There are 4 nested groupings, the coarsest first. Each group lies inside one group of the grouping before and may be the whole of it. The rows also spread widely along 15 directions, which tell nothing about the answers.
In the rows, zero is written as 128.
Some rows, each with its group in each grouping after it:
[103 141 161 130 155 182 187 145 133 131 158 182 104 101 148 145 104 150
 130 187 146  73 137 155  87 101 118  82 143 148 119  85 207 125 146 143] => zogov Z535 Z388 Sota
[160 147 107 132 152 118 126 210  76 112 130 150 137 153 131 123 144 180
 144 148 124 113 151  69 104 129 145 204 128 161 124 168 151 154 105 103] => dom Z188 Z21 zamab
[122 150 169 134  69 170 100 131 157  97 135 113 138 135 158 128 191  46
 107 135 127  91 107 125 158 166  94 145 146 205  98  85 174 114 139 169] => kad Z969 Z368 zarap
[ 93 103 121 125 107 161  92  89 125 194 122 137 136 111 155  63 103 139
 160 118 154 149  82 170 106 135 123 139 104 116 155  89 105 141 172 149] => kav Z215 Z742 vaba
[141 159 153 167 131 160 123 117 212  83 110 137 106 155 130 167 144 103
  71 113 112  72 169  86 123 132 101  85  92 152 132  89 165  87 146 170] => zogov Z535 Z660 siza
[151 146 119 106 120 139 155 121 167 126 159 123 189  90 107 131 183 111
  84 102 140 120  99 140 188 126  88 119  81 165  68 136 132 150 141 192] => kav Z881 Z563 masig
[126 171 174 137 120  72 118 130 126 150 130 128 147 155  72 158  92 118
  96 109  78 144 137 124 169 104 132  79 136 130 142 176 137 118 119 141] => zogov Z535 Z388 kemo
[157 157 122 174 104 115  68 198 118 141  86 146 163  95  90 124 139 112
 155 157 116 152 111 132 130 125 156 160 108 154 113 134  88 136 134  96] => dom Z686 Z87 Dugip
[106 112 170 174 181 154 165 148 109 111 127  89 122 111 101 145 115 156
 168 141 103  27 188  85  92 103 167  93 104 139 105  50 161 136 128 121] => dom Z686 Z798 sukor
[136  75  60 121 149 156  87 124 131 130  99 142 116 113  79  99 137 124
 142  75 134 178  98 101 113 111 114 116  23 106  82  80  75  93 165 124] => kad Z969 Z90 mufet
[145 135 117  95 168 155 119  85 149 126 153  50 119  61 109 100 139 117
 129 162 104  63 149 151 147 102 135 135 161 173 113  75 123 137  96 159] => kav Z215 Z742 duvu
[158 162 106 140 148 114 152 194 109 132 128 177 150 110 103 140  99 209
 154 163 128 107 150 119  94 108 157 153 102 147 124 150 146 177 144 111] => zogov Z653 Z646 vun
[163 135 136 154 106 134 128 112 161 131 129  61 148  65 147  98 131 113
 147 160 122  58 135 186  93 142 131 141 149 119 116  91 114 182 130 167] => zogov Z653 Z791 Lemiz
[168 126  91 111 138 120 125 178  87 123 133 129 132 114  71 112 123 128
 150 130 119 143 119 109 116 106 141 148 104 155  74 130 126 134 115  98] => zogov Z142 Z643 Ziz
[183 139 112 145 130 142 162 171 129  95 141  82 142 118 180 130 198 137
 100 132 139  87 151  81  93 146 101 200 157 160  78 150 149 172  79 161] => dom Z188 Z371 sab
[108  95 155 170 115 142 142 121 128 112 110 135 129 161 209 112 120 155
 159 114 143  75 153 131  47 169 116 127  89  48 158 117 129 154 163 135] => dom Z188 Z372 giret
[107 139 116  69 115 117 171  56 153  72 111 160 144 132 133 178  91 157
 118 135 106 102 163 161 118 124 148 120 100 139 118 111  98 134 156  88] => kad Z231 Z468 mazo
[120  93 103 151 176 158 121 159  85 159 174 112 130 113 129  55 149 134
 171 139 162 108  86 102 103 116 164 164 137 127 114  94 132 125 134 161] => kad Z231 Z468 nite
[167 176 135 109 159  88 172 108 111 117 161 121 125 200  79 121  62 128
 131 103 113  65 156 112 104 132 157 101 137 141 123 148 147 115 115 134] => kad Z231 Z784 voza
[ 77  82 129 135 172 147 193 141 103 160 166 117 106  92 188 154 165 197
  93 126 134 161 131 111  95  78  93 123 164  82 108 169 147 144  85 164] => kav Z881 Z20 gisug
[162 151 121 110 135 145 205 154 126 130 164 124 163  64 155 137 153 149
 118 167 152  93 129 167 103 124 107 153 160 160  70 142 153 183 103 154] => dom Z686 Z87 Rus
[112  92 132 133 129  87 139 109  57 205 143  65 136 162 124  84  88 165
 154  61 114 159 111 108  91 122 142 145 134  85 125 157 107 160 113 137] => kav Z881 Z20 dov
[ 92 127 177 156 126 128  66 189  90  85 116 168 114 168 126 130 144 125
 168 167  95  76 156 107 143 143 143 124  92 100 176 141 156 104 150  99] => kav Z881 Z563 gopu
[129 117 128 105 131 116  73 141  97 124 118 131  95 193 115 104 124 109
 120  87  97 151 132  88 138 133  93 122 115 106 157 157 139  86 115 121] => dom Z188 Z372 barep
[111 139 107  54 133 136 116 110 132 101 120 201 112 108 116 161 108 151
 117 154 101 146 135 185 150 107  96 103 104 127 148 147 127 113 147 109] => kad Z969 Z90 Motup
[132 144 164 190 109 124  76 195  97 134 104 113 109 129 136 117 142 106
 165 173 103 108 136 128  94 134 145 144 155 113 140 142 127 127 107 112] => kav Z881 Z937 lafu
[ 99 128 178  96 167 107 138 121  59 132 172 118 122 189  93  94  77 134
 165 112  99  56 148 115 141 135 146  89 125 108 164 123 182 109 134 130] => dom Z686 Z798 Posun
[147 170 111  92 118 108 147 119 150 105 112 178 160 154  94 167 119 135
  85  95 116 156 137 115 157 121 106 110  83 155 101 163 119 119 136 116] => dom Z188 Z371 Sot
[137 169 126 171 144 132 123 155 168 101 135 176 167 126  94 131 135 138
 133 157 144  81 127  98 138 125 176 119  77 146 123 105 129 114 179 143] => zogov Z653 Z646 Veli
[ 95 152 157 192 166 127 135 126 138 177 139 132 139 104 112 129  85 164
 144 159 116  99 136 143 114  90 183  97 160 128 171 112 120 132 135 159] => kad Z231 Z784 voza
[ 63  90 149 135 130 129 128  94  92 149 148  63 115 105 139 125 138 123
 127 139 106 151 116  95 121  88 165 142 196 131 105  92 123 111 101 121] => zogov Z653 Z646 Veli
[ 88  77 139 108 150 120 133 170  62 130 148 166 137 164 108 126 154 142
 124  79 122 170 110  78 158 114  90  97  74  71 109 174 147 105 127 129] => dom Z188 Z371 sab
[ 79 113 163 137 113 157 176 144 103 126 174 144 194 118 181 119 175 149
 136 132 165  78 109 110 139 157 138 167 105 160 109 102 176 171 169 163] => dom Z686 Z87 Dugip
[ 84  87 127 100 151 172 109 101 124 146 144  69 108  51 124 123 165 126
 116 149  94 130 127 138 166  76 112 126 155 157 110  79 134 124 101 150] => kav Z881 Z563 gopu
[ 90 106 157 227 106 171 132 180 148 133 124 153 164 102 142 130 181 116
 143 133 169 121  94  79 104 127 148 118  78 130  74  67 140 125 182 153] => zogov Z653 Z646 vun
[ 96 138 159 148  75 185 137 110 160 181 108 147 121 120 163 139 120 116
 106 105 139 146 106 150 109 126  78 102 124 180 115  86 169 133 153 162] => kav Z881 Z563 gopu
[125 134 138 140  85 120  72  98 145 175 125  76 134 101 106 107 148  41
  94 110 106 192  72 162 165 113 106 116 189 145 109 131  86  97  96 168] => kad Z231 Z784 voza
[ 98 130 117 137 128 100  72 119 162  77 115 151 146 166 133 162 179 135
  69 104  96 161 140  70 190 127 136 149 101 119 166 174  85  86 135 142] => kad Z231 Z468 mazo
[ 50 123 153 145 165 160 138 108 124 198 137 168 114 104 112 131  90 143
 122 137 131 171  98 140 131  68 140  59 150 126 143  92 136  76 140 139] => dom Z686 Z798 Posun
[114 151 131 153  90  99 100 107 130 129 106 162 152 193 126 112  84 138
 147 110 134 132 115 102 102 154 181 146  89 118 154 119 101 116 186 105] => zogov Z653 Z646 Veli
[108 114 153 124  37 141  84  88 134 146  74  73  98 160 181 141 136 100
  97  71  90 165 136 120 105 153  71 158 146 161 130 113 131 138 114 128] => kav Z881 Z20 dov
[168 158 106  70 120 132 130 133 133  78  96 133  93  86 116 165  95 160
 134 189  78  83 190 175  97 107 119 147 144 168 125 116 142 160 109  77] => zogov Z653 Z791 Lemiz
[138 187 186 107  59 125  96 178 123 134 103 148 139 128 132 169 134 109
  98 139  75 129 151 163 173 141  51 128 167 195 152 177 195 161 101 139] => dom Z188 Z21 zamab
[144 164 110 123 133 121 131 121 126 186 158  78 159  82 140 103 144 138
  97 146 129 154 100 138 145 106 144 194 217 198 119 143 117 156  84 169] => dom Z686 Z798 Posun
[ 84 118 161 106 147 172 130 118 107 147 183 108  94 126 189  95 150 136
 121 157 124  77 131 141 136 125  98 139 189 139 171 124 200 127 108 182] => kav Z881 Z563 gopu
[183 173 126  94 166 119 144 146 136 118 128 120 140 136  58 141  96 158
 119 101  86  64 184 109 152 115 103 100  87 174 125 133 168 151 116 145] => dom Z188 Z21 zamab
[184 165 120 113 118 114 167 153 146  98 137 124 172 118 174 143 151 180
 105 136 122  71 170 145 115 156  92 178 125 142 134 184 148 211 117 161] => dom Z188 Z372 giret

New rows. What belongs after each?
[168 208 124  89  70 104 136 123 159 118 101 199 186 154 113 150  94 127
 111 119 127 133 124 169 142 159 110 137  90 179 122 164 123 154 163 114] => dom Z188 Z21 zamab
[169 151 118 112 118  93 136 146  79 106 122  88 147 142 100 117 124 101
 156 143 112 120 132 105  98 130 171 182 159 161  60 134 100 133  90  71] => dom Z188 Z21 zamab
[119 143 142  93 120  96  76 136  91 169 127 152 137 131  54 111  78 117
 138 129  86 168 101 157 175 102 131  97 118 132 151 145 131 115 142 114] => zogov Z535 Z388 Sota
[162 158 116 154 122 130 146 129 172 103 118 114  91 118 200 156 133 145
  85 164 120 117 168 138  56 124 112 156 194 124 142 165 123 138  79 141] => zogov Z142 Z643 Ziz
[132  94 133 105 140 139 135 105 104 172 158  47 118  54 120  91 126 105
 132 146 110 123 106 176 116  95 107 118 181 115  93  97 133 150  93 159] => zogov Z535 Z388 Sota
[149 177 149 138 145 112  87 126 177 124 135 116 127 131 102 143 129 124
  74 133  79  98 158 125 178 116 112 109 141 145 184 155 151 116 115 182] => zogov Z535 Z660 siza
[107 108 129 122  99 181  64 147 126 109 120 128 131  89 156 109 180 117
 148 152 117  97 119 138 151 147 108 175 107 173 144  74 151 145 160 151] => kad Z969 Z90 Motup
[ 86 108 161 135 124  86 115  97  89 143 144 102 161 171 102 106 113 117
 151  88 108 126 113 112 151 132 167 110  96  84 128 139  99 117 150 125] => kav Z881 Z563 gopu
[121 153 145 155 121 104  79 120 157 147 121  84 149  87  71 157 158  77
  87 117  76 181 114 128 194  88 127  99 161 157 104 143  88  98  97 163] => kad Z969 Z90 mufet
[108 116 203 152  93 151 191 163  79 183 158  92 162 100 139 124 137 104
 147 109 137 100 104 155 109 133  84  95 153 147  64 108 197 177 118 169] => dom Z686 Z798 sukor
[ 73 124 193 135  61 140 105 134 110  89 115 150 144 111 165 151 157  72
 162 188 111 107 111 183 130 153 133 127 146 123 112 106 130 124 153  97] => kad Z969 Z368 zarap
[169 148 116 143 136 122 103 190 130  81 100 151 128 128 104 148 162 110
 120 144 111 125 148 105 125 123 109 126 101 116 100 161 115 111 106 107] => dom Z188 Z371 Sot
[113 119 139 172 149 134 107 115 125 168 118 111 118 110  76  97 105  77
 161 131 134 150  91 137 101  95 162  68 121  94  81  87  76  74 128 116] => kav Z215 Z742 duvu
[ 96 139 126 101  87 118 120  83 145  53 147 150 181 147 151 131 182  67
 115 156 145 118  91 128 166 159 178 175 131 154  90 112  84  92 162 111] => kad Z231 Z468 mazo
[186 185  85  90 137 121 178 129 141 102 146 136 147  88 116 153 130 134
 111 173 130 119 133 162 105 110 143 162 164 189  64 147 112 149 102 123] => kad Z969 Z90 mufet
[132 125 133  84 107 126 146  97 123 105 137  92 134 127 112 142 149  90
 106 109 106 124 128 131 144 121 106 121 126 151  65 125 128 122 109 123] => kav Z881 Z563 gopu
[119 137 142 124 119 111 143 106 122 125 127 128 150 164 133 130 108 138
 124  98 120 110 141 110 117 147 137 133 106 128 131 128 126 132 141 126] => dom Z686 Z87 Rus
[ 69 129 165 143 110 114  74 144  74 152 132 120 133 170  88 124 143  88
 131 116  98 178  96  68 179 105 169 141 149 175 113 125 132  77 121 102] => kav Z881 Z563 gopu
[139 154 108 109 143 113  97  96 124 120 125 146 141 149  80  86  70 121
 169 156 124  93 120 133 116 128 207 143  92 141 139  80  97 106 177  92] => zogov Z535 Z388 kemo
[ 72  98 141 114 166 114 166  74 101 166 151 128 161  85 108 118  66 191
 180 129 112 101 128 187 118 100 167  80  94  68 148 102 101 163 173 140] => kad Z969 Z90 Motup
[111 146 154  97  96 149 150  87 161 135 142 131 174  83 140 140 122 142
 113 143 114  79 131 185 159 133 113 128 113 173 136  88 164 180 170 169] => zogov Z535 Z660 siza
[ 94 120 143 135 140 109 154 117 117 170 112 157 135 124 109 158  63 193
 136  99  99 146 146 156 108  95 121  73 102  90 159 148 120 153 146 130] => kad Z231 Z468 nite
[171 122  71 118 156 126 177 106 128 160 145  87 141  77 101  99 100 158
 142 125 147 129 112 136  71  95 153 141 128 127  61 101  95 159 123 134] => zogov Z653 Z646 Veli
[131 133  93 102 169  97 180 102 106 109 163 145 142 149 104 120  88 159
 140 135 135 121 131 112  96 107 192 135 119 112 102 139 100 116 132  97] => zogov Z142 Z643 Ziz
[ 79  71 122  89  88 126 114 148  49 134 120 139 158 112 139 118 167 121
 149 122 127 203  80 124 138 122 118 175 116 116  73 138 104 138 128  80] => dom Z188 Z21 zamab
[134 134 119  98 121 163 134  83 151 170 119 100  94 112 133 127  91 143
  92 107 107 128 139 133 107 103  92 125 145 190 133  79 168 141 123 158] => zogov Z535 Z388 kemo
[151 139 109 138 138 112  69 133 134 130  76 149  85 146 116 121  82 149
 144 135 101 141 156 142  82 121 126 115 100  80 173 155  80 106 121  94] => kav Z215 Z742 duvu
[ 97  88 121  95 112 130 126  81 149 112 141 102 163 111 112 140 181  92
  80  70 115 165  98 116 191 117  94 109  94 130  80 117 100 109 136 167] => kad Z231 Z468 mazo
[111 188 124  87 159 145 101  68 177 130 131 130  92 105 120 149 104 135
  82 180  89 118 158 148 164  83 142 121 196 200 174 116 127  88  97 134] => kav Z215 Z742 duvu
[128 159 145 104 103 133 162 109 150  72 148 124 158  96 145 162 166  92
 102 188 127  90 127 144 139 126 151 154 160 180  71 106 136 132 128 120] => zogov Z535 Z388 kemo
[124  94 115 160 116 154 172 165  96 150 140 129 182 126 147 103 169 148
 142  87 181 135  87  78  93 144 133 173  71 148  51  94 135 163 160 147] => dom Z686 Z798 Posun
[103 107 170 164 135  91 174  92 131 164 150  75 170 110 108 130 101 148
 132  86 109 101 134 141 121 113 139  69 112  65 115 129 113 163 141 173] => zogov Z653 Z791 Lemiz
[ 91 110 130 143  90 144 155 106  90 200 135 117 141 177 167  97 113 145
 132  65 162 172  82  82  77 139 139 174 129 166  95 104 140 143 149 140] => kav Z881 Z20 dov
[151 133 104 116 117 103 138 125  89 132 131 127 152 156 112  91 111  99
 158 121 146 153  92 125  89 135 164 156 129 121  71 135  87 118 129  87] => dom Z188 Z372 giret
[112 126 119 128 140 115  97 145 112 137 147 183 139 180  93 107 131 120
 114  89 134 164  91 100 162 127 123 107  86 106 144 163 123  82 152 151] => kad Z231 Z784 voza
[146 178  92  95 166 107 126 148 110 143 117 182 139 136  76 138  75 188
 133 148 107 146 146 115 132  91 163 148 121 174 144 154 119 128 124  88] => dom Z188 Z21 zamab
[126 124 141 130 135 135 119 141 104 183 169 129 160 104 142  68 115 158
 164 124 136  91 103 186 131 146 106 129 115 101 175 140 154 183 159 204] => kad Z969 Z90 mufet
[124 156 124  88 103 106 117  65 151 177 128 121 142 156 103 122  94 119
  84  66 107 175 105 145 162 121 101 106 122 148 136 153 110 116 133 159] => kav Z881 Z20 dov
[ 89 161 158 156 105 113 120 129 127 136 113 154 118 168 138 171 134 111
  88 129 119 190 120  87 125 107 144 126 171 158 111 163 115  78 102 104] => kav Z215 Z742 duvu
[142 120 124 126 123 128 127 100 133  85 139  32 105 125 201 119 181 118
 108 146 109  80 161 106  91 145 133 204 193 133 115 128 116 143  75 141] => kav Z881 Z20 gisug
[149 106  87  73 138 112 147  64 101 185 136  58 119 119 125  86  78 170
 133  80 108 141 130 153  93 111 117 153 135 123 121 131 103 173 106 138] => kav Z881 Z563 gopu
[ 85 153 160 138  98 161 154 109 153 137 127 198 107 168 185 152 101 126
 104 130 147 130 120 148  89 135 101  97 151 144 153 124 169 103 154 146] => kad Z231 Z468 nite
[129  92  84  93 188 196 176  77 160 110 146 108  76  85 191 112 143 153
 104 147 148  90 150 137  66 105  87 123 147 101 114  84 135 115 101 159] => dom Z188 Z371 sab
[119 143 154 167 109 109 144 166 132 103 107 174 144 146 121 182 147 122
 113 129 121 150 133 116 117 119 123  94  93  98  88 176 112 110 132 104] => kav Z881 Z563 gopu
[ 82  89 115 130 165 144 116  68 158 136 148 125 132 143 124 109 133 142
  99  76 129 126 119  98 154 115 128  95  79  95 157  99 106  93 160 184] => kad Z231 Z784 voza
[116 133 150 138 122 143 138  60 192 150 153  49 154  85  79 128 152  61
  79  85 112 121 104 113 182  97 116  67 138 172  65  61 130 102 128 200] => zogov Z653 Z646 vun
[ 96 110 114 142 118 189  92 120 186 169  96 140 146  56 151 141 158 172
  86 104 119 151 128 131 165 109  74 133  77 176 163  81 134 156 160 185] => dom Z686 Z87 Dugip
[139 124 140 156 130 143 120 159 125 108 104 118  71 141 144 157 132 123
 108 140 101 123 163  97  72 111 107 127 150 124 118 124 156 105  94 112] => zogov Z535 Z660 siza
[111 118 148 110 106 169 144 167  89 167 143 152 112 111 130 122 148  84
 115 125 146 176  76 147 120 112  66 101 158 153  67 123 177 101 107 138] => dom Z686 Z798 Posun
[105 130 149 119 112 156 132  93 144 173 153 105 124 155 176 109 139 118
  74  71 135 135 113 107 138 144  73 131 154 164 152 123 175 122 122 201] => dom Z686 Z87 Dugip
[ 95 133 135  85 118  89 154  65 121 145 160 131 198 119  72 123 102 107
 132 102 120 147  84 169 183 112 161  91 109 127  94 127  84 127 163 135] => kad Z231 Z468 nite
[ 34 117 161 169 130 167  90  93 120 208 119 145 102 133 129 108  88 125
 144 131 124 169  92 119 124  86 167  95 148 146 161  64 129  76 157 129] => kav Z881 Z563 gopu
[135 122  81 106 182 105 128 136  98  85 160 144 105 174 107 122 154 119
 102 130 133 156 117  64 123 104 161 153 146 114  98 169  95  59  92 108] => kad Z231 Z784 voza
[227 215 128 145 144 110 157 173 162 102 129  91 135 107  74 162 134 110
 103 156  99  67 171 126 122 110 126 124 153 201  65 155 144 149  73 141] => kav Z881 Z563 masig
[170 153 128  95 125  96 109 108 137  46 156  74 164 133 123 108 178  85
 131 160 104  38 150 138 163 164 154 172 123 128 109 145 102 138 119 132] => kav Z881 Z563 gopu
[143 104 111 131  97 136 143 105 137 120 134 104 182 137 154  88 165 100
 131  83 164 120  91 115 110 167 118 159  78 117  72 101 100 150 163 153] => dom Z188 Z372 barep
[147 170 152 154 151 149 100 176 137 116 146 141 127 132 152 101 140 145
 137 172 125  36 157 128 129 152 127 150 141 151 191 127 180 140 132 172] => dom Z686 Z798 Posun
[127 110 131 110 142  93  66 133  96 123 148 103 111 140 104  88 125 103
 136 129  88 137 123 140 154 122 124 116 141  66 172 171 110 100 105 135] => zogov Z142 Z643 Ziz
[164 159 125 160  97 109  84 164 145 106  80 157 128 139 101 134 106 122
 147 140 109 120 144 129  97 139 139 124  88 116 131 131 108 126 152  97] => zogov Z653 Z646 vun
[132 182 146 108  99 133 104 104 151 106 101 132  96 168 103 155 106  83
 107 132  92 117 149 117 130 124 132 116 147 198 114 105 141  80 119  98] => kav Z881 Z20 dov
[132 117 164 163 133 116  88 176 114 113 100 142 108 109  75 137 112  89
 158 161  92 119 134 154 112 106 123  55  97  58 117 125 116  95 132  99] => zogov Z535 Z388 Sota
[137 125 127  99 133 156 138 112 151 103 133 118 123  90 173 132 135 167
 130 153 109  56 167 176 112 142  89 141 116 126 158 116 151 179 136 164] => kad Z969 Z368 zarap
[ 83  95 144  65 175 158 124 113  70 120 167 141  84 142  96  91  86 127
 174 144 104  67 137 146 137 108 129  82 126 118 153  79 182  93 139 121] => kad Z231 Z468 mazo
[136 171 131  89 128 144 130 164 114 129 126 155 114  88 126 160 103 177
 131 186  88  97 167 170 134 100 113 152 177 208 161 139 180 173 107 122] => kad Z231 Z468 nite
[186 159 138  90  98 122 106 133 139  78 112 104 145 101  66 119 139  34
 143 149 104  79 124 183 148 147 108  98 110 145  61 101 113 109 122 106] => dom Z686 Z798 Posun
